The rows come from 4 hidden closed curves, with some noise, and rows from the same curve form a group. Each curve winds through 8 dimensions. The rows are also pushed far along 5 directions, which tell nothing about the answers.
In the rows, zero is written as 128.
Some rows, each with its group after it:
[116 138  40 136 173 155 129 139 142 189 161 126 117 118  99 104 125 167
 174 122  50 121 113 177  99] | Q963
[144 136 137 125 120 162  71  85 107  70 146  97  90  85 148  87  80 127
 133 155 115 107 194 105 127] | Q254
[136  96  50 136 142 101 165  93 144 117 168  90 103 121 107 141  90 142
 107 151  90 130 117 130 113] | Q606
[119 139 143  99 157 127 138 136 105 207 139 123 116 100 132 139 153 153
 133 110 115 159 154 139 117] | Q606
[151 118 123 109 153  95 174 109 125 131 124 136 106 130 121 123 135 153
 123 103 113  95  89 135  82] | Q254
[211 102 131  82 135  92 171 135 115 119 107 174  81 156 144 153 144 131
 127 108 159 119  64 148 121] | Q963
[ 84 143 148 125  85 129 103 142  98 121 136 101 128  81 147 129 129 117
 106 176 127 193 172  85 158] | Q606
[198  86  72 140 137 102 149 106 149 114 132 149  79 155 123 140 109 140
 137 121 159 124  90 127 129] | Q254
[ 67 151  72 174 135 129 140 149 145 183 135 133 152 118  99 114 149 151
 115 137 114 149 125 115 118] | Q254
[188 111 160 135 106 128 101 127 140  55 121 131 127 144 117 133 106 112
 136 136 149 105 132 137 131] | Q606
[110 163 131 111 129 180  73  93 110 158 158 102  88 127 167 117  96 126
 179 114  95 133 176 140 138] | Q963
[ 56 195 173 167 133 149 133 130 153 147  99 142 159 122 134  98 172 117
  74 111 125  96 137 132  80] | Q772
[ 97 177 167 127 130 159 117 136 130 192 111 139 131 124 148 108 171 134
 146  88 128 111 122 138 103] | Q963
[ 93 136 200 123 117 182 136  87 165 104 111 133 144 126 135 124 149  73
 125  99 157  94 139 139 113] | Q254
[112 126  44 177 141 112 142 122 159 161 138 123 106 149 125 138 124 139
  99 138 112 143 109 129 122] | Q963
[ 80 157 176 122 115 101 128 168  88 138  99 162 166  91 120 127 151 126
  99 162 133 190 170  96 124] | Q254
[124 151 174  90 146 145 153 119 104 178  93 165  92 148 170 119 164 123
 162  66 135 105  90 145 101] | Q963
[108 128  98 138 162 107 179 106 146 138 145 122 135 124  85 126 128 153
 102 116 102 109 113 136  88] | Q606
[147 108   4 139 132 117 144 116 163 115 182 121 101 125  80 145  85 141
 130 176  57 143 106 172 107] | Q254
[137 133 108 130 123 180  72  82 133 117 165  68 103 108 157 112  75 114
 161 138  81 115 181 149 130] | Q772
[ 92 135 150 133 139 150 146 134 121 166 108 157 142 113 107 124 147 115
 152 111 143 158 144 129 124] | Q254
[139 139 123 143 134 141 158  85 164 124 136 124  95 158 123 127 127 127
 127  91 128  78  90 154  87] | Q772
[155  98 141 130 131  91 174 130 141 148  84 155 110 146 148 161 160 110
  95 110 176 150  94 123 117] | Q772
[109 132 191 134 157 134 181 114 125 112  96 153 132 151 116 133 139 103
 102  88 159 123 123 138 114] | Q254
[ 99 149  90 118 157 169 121 161 106 182 134 138 121 105 133  96 142 145
 153 128  83 140 124 157 135] | Q254
[102 184 143 111 139 205 130 121 129 130 127 166 102 114 144  90 147  97
 115 115 136 100 127 164 125] | Q963
[105 144  52 156 179 136 170 114 143 180 136 113 135 115 123 112 109 137
 105 121  66 128 116 168  93] | Q772
[193 112 175 144  76 131  87 102 146  71 101 143  95 133 165 128 128 102
 123 132 215 108 139  89 139] | Q254
[120 157 136 136 109  81 124 182 106 108 117 149 150 127 128 141 141 139
  65 177 128 163 128 111 141] | Q963
[ 78 160  95 150 136 186 101 145 134 172 121 136 126 103 147  97 148 117
 127 139 106 139 146 141 134] | Q963
[142 127 126  89 116 157  36  88 132 108 166 111  64 114 193 125 103 119
 146 158 112 131 195 124 160] | Q772
[113 142 129  97 142 202 133  85 133 183 162 112  90 120 132 117 123 121
 206  75 100 114 125 170 119] | Q606
[ 68 163 118 174  94 144 103 124 151  97 137 101 142 135 144 129 123  97
  60 168 142 130 155 100 156] | Q963
[128 167 190  85 150  78 125 144  57 169  99 145 133 105 180 126 125 152
 120 121 109 173 166 116 114] | Q772
[136 101  81 183 103 135 131  95 190  45 150 115 138 183  99 138  83  98
 131 135 147  96  99 133 149] | Q606
[168 138  99  77 146  72 158 167  76 186 142 139  89 114 138 149 138 182
 128 138  76 170  93 154 108] | Q606
[219  82 131  86 133 122 138  60 166  80 148 140  68 176 149 136 109 129
 165  78 181  49  81 139 128] | Q963
[125 108 130  87 122 149 102 108 108 122 159 101 113 102 137 119 100 127
 185 132  99 142 156 124 150] | Q606
[159 113 155  91 152 107 122  92 116 123 124 146 102 136 178 125 107 129
 145 103 163 131 148 112 147] | Q772
[ 90 110 161 122 145 143 195 105 150 155  94 145 129 119 105 129 180 114
 121  84 143 103  96 132  78] | Q772
[131 138  50 144 136 135 145 139 134 204 148 124  98 131 118 136 132 153
 153 126  91 151  94 155 112] | Q254
[159  79  71 129 141 129 144 136 139 136 134 115 137 135 107 150 109 118
 154 136 101 138 107 158 138] | Q606
[ 99 114 158 128 108  77 103 146 109 127 119 115 169 121 149 149 133 130
 100 157 162 175 173  65 172] | Q606
[125 111  89 149 123 111  98 106 176  87 152 116 116 141 129 135 120 133
  96 160 121 113 144 116 131] | Q772
[167 109  90  92 129 145  64  92 123  74 159 127  62 126 189 108  84 123
 144 156 129 111 157 115 176] | Q963
[ 93 152 112 120 116 146  82 128 122 173 148 121 125  98 153 106 138 147
 153 138 114 136 158 105 137] | Q254
[ 92 196 199 106 128 113 123 171  55 182 105 151 142 119 164 129 136 136
 128 118 123 196 159 123 142] | Q772
[110 156 124 130 154  87 176 153 107 206 126 134 147 159 107 167 137 154
 131  99  97 165 106 157 104] | Q606
[130 136 118  93 133  85 122 165 109 169 138 145 138 109 152 132 159 164
 103 146 135 153 126 106 149] | Q963
[115 169 184  60 132 106  91 171  60 170 120 143 129  95 176 107 156 166
 155 127  87 147 146 120 125] | Q772
[120 141 159  91 146  75 190 164  85 178 105 151 139 125 120 131 170 172
 132  98 107 134  71 125  88] | Q772
[170 103 132 102  94  77  91 115 112  85 143 117  99 143 185 149 103 131
 117 155 166 154 142  77 180] | Q606
[ 76 165 194 185  93 113 143 162 145 142  69 167 181 125 116 122 193 116
  75 121 197 138 122  82 107] | Q254
[150 105 121 103 136  51 162 126 116 176 125 114 117 155 144 163 145 166
 130 103 122 129  90 106 105] | Q963
[146 111 150  79 146 154 118 140  99 163 115 137 130 112 150 126 135 118
 176 109 120 138 138 150 142] | Q606
[153 110 164 143 115  91 165 168 131 105  87 161 161 153  92 155 148 118
 122 124 160 149  93 133 122] | Q606
[122 140 222  71 113 132  83 152  69 125 109 153 125 106 163 126 145 126
 168 127 138 165 174 112 154] | Q772
[173  97 155 109 142 110 127 128 124  71 114 118 112 147 156 126 123 129
 111 120 134  92 109 130 137] | Q254
[103 125 135 149  97  71 154 164 106 127 116 101 167 135 106 181 131 119
  70 168 123 186 133 103 134] | Q963
[139 118 164 149 124 130 120 100 160 109  99 115 145 126 156 115 135 107
 109 107 158  87 134 114 107] | Q772

New rows, each followed by its group:
[157 124 108 147 119 118 169 140 133 101 127 125 117 142  91 134 122 136
 120 129 106 116  74 152  98] | Q772
[132 141  65 140 131 133  90 100 148  94 208  87 129 120  92 126  66 153
 127 168  82 124 174 141 143] | Q963
[158 107 149 114 145 167 169  58 147 159 121 143  81 135 117 120 129 117
 193  55 157  87 103 148  82] | Q254
[162 100 163 139 109  72 102 137 154  41 121 138 148 174 141 145 122 126
  97 141 180 115 123  97 165] | Q254
[ 88 149  97 196 142 156 156 143 155 135 115 126 170 133  97 118 118 103
 101 131 120 145 121 153 127] | Q772
[ 84 135 156  75 145 118 143 128  90 201 113 130 140 107 182 122 162 136
 141  97 127 137 127 101 135] | Q606
[ 70 163 191 122 108 229  95  96 138 100 121 114 127  61 148  58 154  92
 125 122 136  72 164 122 109] | Q606
[108 148 194 120 144 156 173 142 145 173  91 158 140 163 137 131 187 108
 141  55 153 100  73 162 106] | Q254
[111 139 130 124 103 133  87 137 119  59 150 130 131 113 133 106 101 125
 127 174 123 143 154 107 164] | Q606
[ 97 125 170 109 137 130 170 142 126 161  88 158 128 111 111 135 189 123
 118 109 119 130 110 141  75] | Q772
[108 120 112 104 157 101 171 183  98 241  84 163 130 124 147 142 190 152
 147 101 107 169  79 136 113] | Q963
[ 75 147 121 126 138 211 119 124 125 153 125 121 142 100 136 103 126  84
 147 125 106 133 152 157 141] | Q606
[104 168  71 152 165 129 181 133 134 206 142 143 115 123  92 133 138 153
 105 116  93 155 112 168  87] | Q963
[165 106 101 144 109 164  62  99 166  40 164 118 113 108 128 106  88 105
 105 182 164 110 181 118 176] | Q963
[163 120 200  88 117 101  75 171  57 142 108 114 124 129 182 147 126 139
 161 127 134 181 165 108 172] | Q254
[ 77 123  97 137 156 158 132 127 125 159 143  83 142 103 122 113 124 131
 126 130  74 129 142 136 130] | Q254
[182 107 151 125 146  57 173 129 111 105  90 156 126 142 126 151 115 135
  97 122 146 146 112 124 101] | Q772
[105 151 129 128 142 152 140 148 137 181 133 120 132 156 133 137 151 130
 149  93  99 127  95 170 124] | Q254
[183  74 183  83 121 117 169 125 145 142  85 157 123 140 138 153 177 109
 168  75 169 104  67 141 100] | Q254
[ 86 155 169 173 134 108 202 163 145 181  73 152 185 130  73 134 195 134
  88  91 139 120  81 138  54] | Q963
[133 129 181 109 153 154 164  95 130 179 102 144 101 150 156 117 163 129
 164  39 172  85  88 134 106] | Q254
[ 97 162 191 112 144 140 142 115  98 130 100 148 127  91 140  88 151 133
 112 105 134 105 145 111  93] | Q254
[113 140 143 107 147 137 126 132 138 140 136 151 129 153 145 123 141 134
 146  99 131 118 114 146 145] | Q254
[ 18 203 142 170 121 182  98 159 116 176 135 106 164 112 137 117 138 110
 101 147  99 178 185 133 154] | Q254
[ 71 152 110 120 138 161 116 159 114 173 132 127 140  95 146 116 149 118
 117 150  94 164 149 136 148] | Q254
[133 106 137 113 119 182 126  75 170 112 144 109 109 131 136 133 119  85
 156 109 125  95 128 159 121] | Q254
[ 92 145 104 106 167 111 170 139 107 178 152 120 127 138 112 155 119 145
 132 119  55 166 118 172 113] | Q254
[142 129 102 110  90 190  35  95 142  46 181  77  98 117 170 104  82 101
 137 174 108  80 166 127 175] | Q963
[136 145 137  64 144 114 144 118  87 172 133 136  81 110 175 133 136 142
 127 118  98 145 122 139 115] | Q254
[ 52 178 134 125 164 189  93  94 124 166 150 123 134 101 162  90 108 116
 140 117 103 140 202 135 144] | Q772
[122 128 154  77 115 140  81 151  86 157 124 120 116  87 192 127 140 118
 139 150 120 172 166 112 166] | Q254
[140 108 197 113 104 129 125 137 105 102  76 143 148 118 161 136 140  81
 119 128 181 145 142 102 149] | Q606
[172 104  91 127 143 149 134  71 164 133 156 103  74 162 143 127 110 138
 167  81 128  69  90 151 113] | Q254
[168 118 169  98 110 137  41 130 120  94 145 109 130 109 168 114 120 135
 149 146 146 112 184 105 169] | Q606
[162 112 110 150 123 132 118  72 171  40 145 108  99 137 121 107  95 123
 101 135 134  60 123 125 105] | Q254
[151  82 109 108 131 113 107 130 134  96 133 128 131 105 142 121 127 131
 114 157 145 126 142 104 160] | Q606
[ 42 180 114 128 140 158  96 117 105 147 138 124 122  86 164  92 124 126
  92 158  99 151 193 102 142] | Q963
[201 111 162 116 118 146  92  67 146  43 146 124  94 106 132 108  91 119
 123 136 172  80 173 121 122] | Q963
[125 147 112  98 153 155 158 129  97 184 126 153  98  92 115 112 138 138
 165 114  84 145 119 164  88] | Q254
[123 123  99 137 119 103  92 155 128 107 165 107 142 145  98 142 101 156
 154 161  82 154 141 133 145] | Q772
[ 97 146 178 127 109 147 167 150 131 127  97 169 114 134 110 129 190 113
 110 108 159 118  81 129 105] | Q772
[137 126 188 149  93  79 123 168 115 104  90 126 158 134 113 160 143 122
 103 149 132 165 138 115 108] | Q772
[ 90 153  93 148 149  70 117 170 110 144 133 139 169 122 136 126 113 155
  77 173 101 188 160 110 153] | Q772
[125  86  99 178 115 132 141 131 182  75 112 124 150 134 102 137 134  93
  81 155 154 120 111 123 136] | Q254
[ 96 128 135 190  90 123 129 113 176  63 106 122 147 158 130 140 136  85
  47 151 188 112 130  87 144] | Q963
[134 112 152 134 102 110 137 113 121 126 116  85 135 113 132 150 123 116
 110 134 131 137 140 105 112] | Q606
[154  83 120  82 108 111 120 124 112 125 143 110 110 121 156 135 123 138
 182 130 118 138 103 108 152] | Q606
[163 147  85 131 138 157 116 111 120 125 154 126  63 136 137 122  87 131
 144 131 103 136 130 164 131] | Q254
[101 168 176 106 115 125 104 161  63 157 106 145 136  75 139 113 139 138
 131 155 112 181 179 108 119] | Q254
[155 108 198 126 134 152 143 106 133 126  75 159 128 135 160 131 140  79
 140  83 196 133 134 131 133] | Q772
[109 149 210  86 146 117 122 161  70 136  93 132 139 110 178 109 159 135
 104 114 125 130 143 114 137] | Q254
[112  74  72 167 151 100 190 122 162 150 118 109 160 127  66 151 135 132
 118 125 111 134 101 128  93] | Q963
[159 136 154 100  89  78  97 158  98 169 115 139 116 118 171 149 153 154
 139 141 146 167 130  91 133] | Q254
[159 156 170 104 113  66 115 156  76 125 126 131 112 143 149 159 113 153
 122 143 111 174 141 125 125] | Q254
[124 118 156 122 143  53 176 128 116 128 110 136 149 125 109 143 146 156
  82 121 143 131 118  97  95] | Q606
[ 89 177 172 126 122 105  89 151  91 174 101 153 123 110 193 117 160 141
  95 138 154 172 174  78 142] | Q963
